There are 3 nested groupings, the coarsest first. Each group lies inside one group of the grouping before and may be the whole of it. The rows also spread widely along 5 directions, which tell nothing about the answers.
Known rows, each followed by its group in each grouping:
[ 19 -25  26 -20 -12   1  16  31  -8   4  16  32   9   2 -18   7   9 -10
  -2 -24  -5 -20  17]
baf k802 Rur
[-12 -22  19 -13 -31   0  -2  28  17  29  -1  13 -18 -15   1   4   5 -20
  17 -12  -7 -24   3]
baf k802 gozun
[-13 -14  18 -18 -29   1  -6  22  -9  15   5   8 -12  -6  17 -34  -4 -20
   5  -8 -10 -14  15]
lak k111 sav
[ -4   8   2  -1 -11   0   1   8  -5  20  -5 -16  -9  13   4   0   0   2
  -2 -21 -12  -7  -1]
saz k262 Dud
[-12  -5  55 -13 -26  -4   4   6 -11   2  45 -17  -8   2 -14 -10  -8  13
  -4   8   4 -22  12]
baf k534 Tuk
[  9  -5   5  -6 -13   5   7   9 -31  11  21  -6  -6  28 -10  -1 -10   2
  -9 -23 -12 -16   9]
lak k111 katim
[  1   7 -12   3 -18  -1  -3  18  -3  30 -12   9  -1  12   6  12   9   1
  -2 -16 -10  -7  -1]
saz k502 bem
[ -5 -13  -6  -6 -31  -6   0  24   1  32 -11  -5  -4   8  -6  17  -6 -11
  12 -20  -1 -24   2]
saz k438 dubov
[  5  -9  -1   0  -5  14  12  24 -18  26 -10  42  -6  -2 -29  15  16  -5
   6 -16  -9 -10   3]
lak k111 libu
[ 12 -13  11  -5  -9  15   9  17 -25  16   6  14  -7   0 -14  -6   4  -3
   0 -12  -7  -5  14]
lak k20 papev
[  3 -12  12  -7 -13   9   4  15 -19  18   0   6  -5   5 -10 -20   0  -5
   6 -17  -9  -7  11]
lak k506 puf
[  1   5   8   1   2   7  -6   7  -3   5  15   2  -8   7 -13   2  11   0
  -9  -9  -9 -14  -2]
baf k42 Pez
[-10  -6  -9   8 -19  13   1  17   2  34 -21   7 -16  -5  -7  -1   2 -16
  14 -12  -9 -18  -5]
lak k798 bur
[-15  22 -11  12 -17  -5  -6 -11   1  29   0 -39  -4  28  -5  20  -6  14
   2  -6  -9 -15 -14]
saz k438 dubov
[-16  25  44   1 -13   4   2 -15   4   7  25  -8  -9   4  -5  -4   6  27
  -4  10 -13 -12  -6]
baf k802 Rur
[  7   2   1  -3  -3   5   1  12 -22  11   9   8   0  17  -1 -16   4  -5
  -4 -16 -15  -7   5]
lak k111 sav
[  8 -11  19  -9  -9   1   1  13 -12   5  24   2  -3   8 -10  -2   4  -2
  -5  -8  -4 -15   5]
baf k534 Tuk
[ -6   3   3   2 -15   9   3   3 -15  22   1   5 -14  11  -7  -3   4   3
   1 -14 -12 -13   2]
lak k111 katim
[ 11  -6  -6   3  -1  14   2   9 -26  21   1   1  -5  24 -13  -2   1   0
   5 -22 -15  -6   3]
lak k506 puf
[ -3   9   2  -9 -20 -11  -6   4  -4  14   4 -27  -1  22  18 -12  -9   2
  -7 -11 -15  -9   2]
saz k438 dubov
[-10  19  25   4 -14   5  -3  -9   4  15  16  -8  -9  13  -9  12   6  17
   0  -3 -11 -16 -12]
baf k802 Rur
[ 10 -18   5  -9 -14   8   2  20 -20  17  -1   9  -6   9   0 -24   0 -11
   6 -23 -14  -6  14]
lak k506 puf
[  8 -15   5  -9 -11  12   5  24 -17  13  -7  33 -11 -13   7 -22  11 -22
  -1 -10 -14   6  15]
lak k20 papev

New rows. What belongs after each?
[-10  16  21  -4 -27  -5  -2   9  -3  21   0  -1  -5  -1   9  -4   6  16
  -8   5  -5  -5   3]
saz k502 bem
[  7  11  13  -2   0   4  -7   7  -7   0  22  -8  -2  14  -6  -9   5   2
 -12 -11 -11 -14  -2]
baf k42 Pez
[ -8  -4  28   1 -12   0   1   9  -3  12  21   7  -9  -3 -22  11   8   5
   3   4   2 -16   0]
baf k534 Tuk
[ 28  -6   6 -10   4  14  13  14 -38   3   9  11  11  26 -15 -17   3   6
 -10 -22 -18  -2  13]
lak k506 puf
[  6 -25  20 -15 -20  -5  -1  23 -12   6  34 -11  -4  13  -6  -7  -9 -14
   0 -16  -2 -24  15]
baf k534 Tuk
[-15  -3   8 -10 -32  -9  -6  19   9  22 -12  -1  -8  -8  20 -13   4  -9
   5  -6  -9  -9   2]
saz k438 dubov
[  3  13  21  -4  -7   6   1  -2   1   8  20   0  -1  14  -2  -1   7  12
  -5  -6 -19 -11  -3]
baf k802 Rur
[  4   5  -3  -9 -15  -5  -4   7  -7  17  10 -35  -5  26  17 -11 -13  -2
  -6 -29 -18  -9  -1]
saz k262 Dud
[  1   6   9 -11 -18 -10   3   9  -9  11   7 -16   6  20   8  -7  -6   3
  -9 -10 -12 -12   7]
saz k438 dubov
[-19   1  -6   7 -27  -5  -8   9   7  35 -16  -8 -11   7  -8  21   3  -5
  13 -10  -1 -18  -7]
saz k438 dubov
[-12  22  -3  11   0   4 -18 -11   8  13  13 -23 -20  16  10  -5   8   5
  -7  -4 -17 -11 -16]
baf k42 Pez
[-17   7   8  -6 -35 -11  -8   5   8  22   1 -32 -11  10  26  -9  -8  -2
   4  -5  -9 -15  -3]
saz k438 dubov
[ -7   1  19 -11 -23  -7   5  21   1  16  -9  13   3  -7  -5   2  11   3
  -3   0  -1 -10   7]
saz k438 dubov
[  0  -4 -32   8 -10  13  -6   8 -13  35  -9  -2 -18  26  -2  16   0 -12
   8 -32 -16 -16  -7]
lak k111 katim
[  7   5  -6   2  -4   7   3  10 -23  22   5   6  -8  19  -5   1   2  -1
   0 -15 -19  -7  -2]
lak k111 libu
[ 11  17  32  -3  -1   8   9  -4  -9   1  24  10   8  17 -15   1  11  25
 -15   0 -15 -12  -1]
baf k802 Rur
[ -9  17  -1  -3 -24  -2 -11  12   7  24 -13   5  -5  -4  33 -18  13   3
  -3   0 -15   3  -2]
saz k502 bem
[-38   1  36  -6 -55 -13 -11  13  14  31   5 -20 -19 -10  20 -13 -10   6
   9   3   5 -24   6]
saz k502 bem
[ 20  10  28 -14  -2   4  12  10 -13   0  27   3   6  17  -8  -7   7  11
 -16  -1 -15  -8   7]
baf k802 gozun
[  0  -8  24 -10 -12  -2  -1   9  -6   5  29  -8  -6   9  -3  -9   2  -1
  -6  -2  -7 -11   2]
baf k534 Tuk
[ 10 -10   8  -4  -8  12   7  15 -21  17   5   8  -8   2  -9  -8   2  -4
   0 -11 -10  -2  10]
lak k20 papev
[  3  -8   3  -7  -8   9   4  21 -18  17   1  19  -3   9  -9  -7   4 -12
   3 -19 -11 -14   8]
lak k111 sav
[ 13   5  13 -10  -7   8   4  12  -1  10   6  14  -2   4  -4  -4  14   1
  -7  -6 -21  -5   2]
baf k802 gozun
[  2  13   3   1 -11  -3  10   8 -10  18  -1  -4   9  20 -20  20   3  13
  -7  -8  -5 -13  -1]
saz k438 dubov
[ -5  -1  17 -12 -19   5   7  13 -17  12   0  20 -12   1   1 -19   6  -2
  -5  -7 -13  -4   8]
lak k111 katim
[-18  10  24   8  -7   7  -7   5   7  12  12   5 -16  -5 -23  12  15  10
  -1   3   2 -20  -6]
baf k42 Pez
[ -9  -5  -7   2 -14   7  -8  12  -9  23  -3   4 -15  10   6 -11   5 -18
  11 -17 -16 -10   0]
lak k111 sav
[ -8  -2  33  -6 -16   7   8  17   8  24   2  26 -10 -16 -19  12  17   5
   5   3  -5 -13   2]
baf k802 gozun
[  2  10  39 -16 -17  -3  -3  -3  -2  -2  31 -16  -5  14  25 -30  -1   8
 -11  -4 -21 -10   5]
baf k802 Rur
[-15   2  -3   5 -18  11   0   4  -8  31  -7  13 -20   5 -14  11   6   0
   8 -11  -8 -15  -5]
lak k111 katim
[ -3   4   8  -8 -20  -8  -1  13  -3  14  -6  -3   1   8   9  -8   5   1
  -3  -4 -13  -6   5]
saz k438 dubov
[ -2  10   0  11 -10  11   0   3  -7  22  -4 -11 -10  10  -4 -11  -2  -2
   0  -7 -14 -14  -5]
lak k798 bur
[ -1   0  15  -6 -17   7   5   9 -21  15  10   8 -10  10  -1 -12   0   1
  -5 -10 -12  -9   6]
lak k111 katim
[ 11  -2 -15   3  -8  -2  11  16 -13  23  -9   6  12  26 -29  35   5   6
  -3 -26  -3 -19   2]
saz k438 dubov
[-10  -6  -1   7 -16   7   3  12 -11  33  -3  11 -19   6 -16  14   3  -4
  13 -13  -7 -16  -3]
lak k111 libu
[ -9   8  31 -12 -33  -8  -1  14  -5  14   7  -3  -3   0  14 -16  -1  10
  -9   2  -2  -9  11]
saz k502 bem
[ -1  15  15   2  -2   8   4   1 -25  10  17  -2  -1  22 -13  -7   0  10
  -7  -4 -10 -10   5]
lak k111 sav
